The groups are shells around one centre, one inside the other: the same stretched ball of 6 dimensions in 10 sizes.
Known rows, each followed by its group:
[ 0.14 -0.89 -1.20 -0.16  1.36  0.16 -4.08 -0.03]
(5)
[-0.34 -0.04  3.15 -1.37  0.83  2.11  0.12 -1.25]
(1)
[-3.01 -1.47  2.14  1.47  0.55  0.82 -1.70 -3.07]
(8)
[ 1.17  0.15  0.33 -2.13  1.23  1.38  0.02  3.52]
(9)
[ 0.30  1.12  2.51 -1.71  0.60  1.93  1.22  0.72]
(7)
[-1.48  1.03 -0.14  3.86 -2.13 -0.36 -2.74 -0.17]
(5)
[-0.24  0.17  0.75  3.48 -1.98 -3.36 -2.91 -1.97]
(9)
[-1.32  0.38  3.85 -1.92  1.26  5.29  0.01 -2.29]
(2)
[-1.10 -0.49  3.18  0.87 -0.46  0.95 -0.85 -2.15]
(0)
[-0.27 -3.17  3.09 -1.85  2.32  0.12 -2.01 -3.34]
(5)
[ 0.74  0.43  2.09  0.45 -0.52 -0.92 -1.70 -2.12]
(1)
[-1.73  0.09  1.83 -0.16  0.45  4.44 -0.85  0.23]
(9)
[ 0.25  0.54  1.09  1.11 -0.75 -2.42 -0.36  0.27]
(4)
[-0.89  1.55 -0.31  1.69 -0.40 -0.48 -2.25 -1.09]
(8)
[ 0.47  0.72 -0.94 -1.01  1.14  1.89 -2.24  1.84]
(7)
[-1.47  1.80  0.13 -0.21  1.03  1.21 -0.35 -0.35]
(3)
[ 0.17  2.17  0.87 -0.10 -0.31  3.23 -1.83 -0.22]
(1)
[-0.97  0.02 -0.02  1.89 -0.14 -1.22 -3.27 -2.09]
(0)
[-2.74  0.18  1.32 -1.81  2.81  3.88 -0.33 -1.77]
(5)
[-0.88 -0.14  2.85  1.41 -1.06  2.10 -2.12 -2.23]
(4)
[-0.06  0.15 -0.27 -2.21  2.02  2.49 -0.21  3.12]
(2)
[-0.53  1.88 -1.03  1.99 -0.77  1.01 -3.72 -0.67]
(9)
[ 2.04 -2.05  1.11 -1.04  0.81 -2.11 -2.33  0.34]
(9)
[-2.04 -1.32  3.16  0.30  0.55  1.16 -0.28 -2.06]
(8)
[-1.44  0.73 -1.14 -0.38  2.07  1.08 -3.02 -1.83]
(2)
[-1.23  0.99 -0.03  1.88 -0.45 -0.30 -2.15 -0.94]
(0)
[-0.53 -0.33 -0.34 -0.96  1.91  1.53 -2.99 -0.87]
(6)
[ 0.55 -0.78  2.23  1.25 -0.96 -1.44 -2.22 -1.74]
(0)
[ 0.54  2.01  2.59 -0.86 -0.48  2.41  0.85  0.68]
(6)
[-1.31  0.85  0.44  3.11 -1.81  0.20 -2.14  0.00]
(8)
[-2.94 -0.39  2.37 -2.08  3.00  4.34 -0.36 -3.02]
(5)
[-0.35 -1.62 -0.59  0.61  1.39 -2.46 -4.21 -2.47]
(4)
[ 1.16  4.69  1.71 -0.27 -1.86  4.48  0.85  2.40]
(2)
[ 0.80  1.41  1.19  1.60 -1.64  0.24 -2.73 -1.15]
(1)
[ 1.18 -0.56  0.05 -1.21  0.95  0.78 -1.98  1.92]
(8)
[-1.97 -2.35  0.13 -0.59  2.74 -0.95 -2.07 -1.68]
(3)
[-1.47 -1.36  1.45  2.56 -0.69 -2.57 -1.95 -1.98]
(4)
[-2.82 -1.48  2.68  0.59  1.15  1.38 -1.88 -4.30]
(1)
[-0.67 -1.07 -0.15  1.98 -0.29 -2.05 -2.79 -0.18]
(8)
[-3.08 -0.03  1.45  1.28  0.89  0.11 -1.45 -3.94]
(5)
[-3.01 -0.73  3.68 -0.99  1.66  3.59  0.74 -2.54]
(3)
[-0.61 -0.51  0.28  2.08 -0.82 -1.51 -1.93  0.57]
(6)
[-1.07 -0.79  2.35 -0.01  1.15  0.13 -2.81 -5.17]
(7)
[ 1.74  4.76 -0.48  0.90 -2.53  3.33 -0.50  4.60]
(3)
[ 0.47  3.30  2.05 -1.28 -0.69  4.31  2.29  3.47]
(3)
[-0.95  2.45  1.11  2.80 -2.64  2.27 -0.68  1.54]
(4)
[ 1.49  0.92  1.95  0.36 -1.62  0.38  0.35  2.86]
(6)
[-1.36  0.96  1.57  1.41 -0.66  0.26 -0.35 -0.70]
(0)
[-1.08 -2.55  2.01 -1.18  2.29 -1.22 -0.88 -2.04]
(9)
[ 0.42  1.08 -1.07  0.44 -0.03  0.23 -1.95  2.16]
(1)
[-2.10  2.89 -0.04  2.25 -1.30  2.58 -0.54  1.15]
(3)
[ 0.25 -0.69  0.78  2.51 -1.24 -3.00 -3.27 -1.72]
(6)
[ 2.98  3.81 -0.05 -0.20 -2.14  3.06 -0.62  5.14]
(2)
[-0.07  0.49  2.12  1.45 -1.00  0.52 -3.04 -3.32]
(7)
[ 0.75  1.71  1.37  1.28 -1.63 -1.50  0.15  1.03]
(7)
[-0.17  0.43  2.30 -1.25  0.38  4.31 -0.29  1.02]
(4)
[-1.96 -0.98  2.26 -0.70  1.70  1.19 -0.60 -2.37]
(0)
[ 0.29 -0.60  0.07  0.62  0.59 -2.58 -3.06 -1.90]
(6)
[-0.51 -0.79  3.08 -0.24 -0.04  1.13  0.47  0.27]
(7)
[ 1.15  0.39  0.86  3.70 -3.08 -2.43 -3.76 -0.84]
(2)

New rows. What belongs after each?
[-2.21 -1.38  2.71  0.94  0.73  0.16 -2.22 -4.77]
(1)
[-0.34  2.06  1.55  1.48 -1.08  1.55 -2.91 -3.34]
(3)
[ 1.21 -0.10  1.19  0.38 -1.00  0.65 -1.24  2.39]
(8)
[-1.48  0.54  0.76  3.92 -2.37  0.21 -2.88 -0.78]
(3)
[ 0.17 -1.43  1.16  1.49 -0.92 -1.74 -1.26  1.52]
(5)
[-1.10  0.10  2.94 -1.48  1.34  4.80 -1.68 -2.96]
(3)
[-1.88  0.77  1.56  2.50 -1.37  1.79 -1.91 -1.38]
(6)
[ 1.36  0.20  1.28 -0.66  0.27  0.33 -2.45 -1.04]
(0)
[-0.43  2.54  1.32  1.25 -1.52  3.10 -1.07  0.30]
(0)
[-0.65  2.56  2.62 -0.38 -0.77  3.63  2.14  1.92]
(5)
[-0.35  2.50  0.33  3.74 -3.08 -0.12 -1.96  0.49]
(4)
[ 0.67 -1.95  3.56 -0.43  0.15 -1.32 -0.76 -1.72]
(5)
[-3.16  0.11  0.90  0.29  1.12  3.96 -0.76 -0.18]
(3)
[ 1.74  0.60  2.50 -1.27  0.05 -0.30 -0.21 -0.35]
(4)
[ 0.93 -0.07  1.17 -1.56  0.81  0.69  0.17  2.34]
(6)
[-0.91  1.97  0.87 -1.63  1.42  3.34  0.28  0.40]
(4)
[ 1.01 -0.71  0.66 -0.65  0.74  0.29 -2.96 -0.47]
(0)
[ 1.61  0.67  1.85  0.98 -1.62 -1.55 -0.97  0.42]
(0)
[ 1.14  1.23  2.66 -1.01 -0.38  1.77  0.22  0.51]
(1)
[-1.71 -2.35  2.43 -1.28  2.53  2.13 -2.99 -4.54]
(4)
[ 1.76  0.20  2.16  0.96 -2.03  0.76 -1.58  1.50]
(3)
[-1.69 -2.95  1.09  0.54  2.04 -1.48 -4.87 -5.89]
(5)
[ 0.82  0.71 -0.16  2.91 -2.24 -1.64 -3.18  0.72]
(8)
[-0.21  2.25 -1.19  1.70 -1.16  0.57 -1.28  2.90]
(4)
[ 1.63  0.46 -0.77 -1.59  1.04 -0.26 -0.68  3.63]
(5)
[ 1.92  1.67  3.25 -0.01 -2.06  1.24  0.89  1.91]
(5)
[ 2.02  1.31  1.98 -0.83 -0.84 -0.26  1.08  2.65]
(4)
[-0.64 -0.15  2.53 -1.97  1.47  2.66  0.77  0.28]
(8)
[ 3.48  0.31 -0.09 -0.05 -0.84 -2.36 -2.91  1.65]
(5)
[-1.59  0.43  0.74 -0.93  1.23  3.20  0.44  2.02]
(5)
[-1.25 -1.96  1.08  1.69  0.28 -0.28 -4.56 -3.67]
(9)
[ 0.22  2.16  0.94 -0.76  0.33  3.29 -1.89 -0.99]
(7)
[ 0.72 -0.66  1.56 -2.04  1.73  1.29 -1.84 -1.14]
(1)
[ 1.42  2.59 -0.01  3.31 -3.49  0.16 -3.18  1.25]
(2)
[ 0.44  1.18  0.31 -1.26  1.13  1.99 -2.08 -0.51]
(1)
[ 1.69  2.24 -1.73  1.92 -2.19  0.19 -2.32  4.64]
(2)
[-0.05 -0.63  1.79  1.32 -0.96  0.30 -2.09 -0.41]
(0)
[-0.66  1.55  0.33  0.83  0.07  0.61 -2.53 -2.19]
(6)
[-1.29  0.77  1.48  2.13 -0.92 -0.72 -1.59 -2.32]
(1)
[ 0.47 -2.10  2.20 -0.06  0.57 -1.28 -2.76 -2.53]
(6)
[ 0.20  0.08  2.81 -1.12  0.62  1.52 -0.80 -1.78]
(0)
[-3.19  1.67  0.30  1.17  0.46  2.74 -0.54 -0.63]
(2)
[ 1.59  0.97  0.13  0.78 -0.58 -1.98 -3.03 -1.09]
(7)
[ 2.93  0.03  1.21  1.42 -2.24 -2.13 -2.77  1.05]
(3)
[ 0.04  1.37  2.66  0.54 -0.94  1.96 -1.37 -2.01]
(6)
[-0.26 -0.27  1.49  0.90 -0.70  0.32 -0.63  1.29]
(0)
[-0.01  2.21  0.76 -0.53  0.35  1.05 -0.35 -0.18]
(7)
[ 2.13  1.83 -0.51  1.94 -2.21 -1.37 -2.89  1.66]
(8)
[ 1.94  0.52 -0.45  0.42 -0.20 -2.18 -3.55 -0.57]
(4)
[ 0.04  0.70  1.86 -1.50  1.24  0.12  0.30 -0.91]
(5)
[-2.41  1.20  0.08 -0.94  2.04  3.85 -1.01 -0.66]
(5)
[-0.99 -0.23 -0.45  0.29  1.43  0.67 -4.28 -2.92]
(4)
[-2.58 -2.81  2.25 -0.53  2.57  0.84 -2.74 -4.91]
(8)
[-1.36 -2.02  1.25 -1.49  2.77  0.61 -2.04 -2.49]
(1)
[-1.80 -2.04  2.59  0.52  1.04  1.23 -3.49 -4.95]
(4)
[ 1.36  2.27  1.07  0.17 -1.00  1.10 -1.51  0.13]
(0)
[ 0.54 -1.78  0.28 -0.49  1.30 -0.28 -3.83 -1.16]
(7)
[ 0.24  1.38 -0.51  1.56 -1.07  0.81 -2.76  1.04]
(0)
[ 0.89  1.34  0.97 -1.77  0.97  1.16 -0.11  0.90]
(6)
[-3.62 -2.97  2.19  0.51  2.64 -0.41 -3.61 -7.45]
(2)
[ 0.54  0.51  1.10  2.88 -1.95 -1.92 -4.10 -3.11]
(3)
[ 1.97  0.78  0.42  1.21 -2.05 -1.60 -0.13  4.57]
(5)
[ 0.19  1.01  0.77 -1.42  1.34  1.84 -1.76 -1.17]
(1)
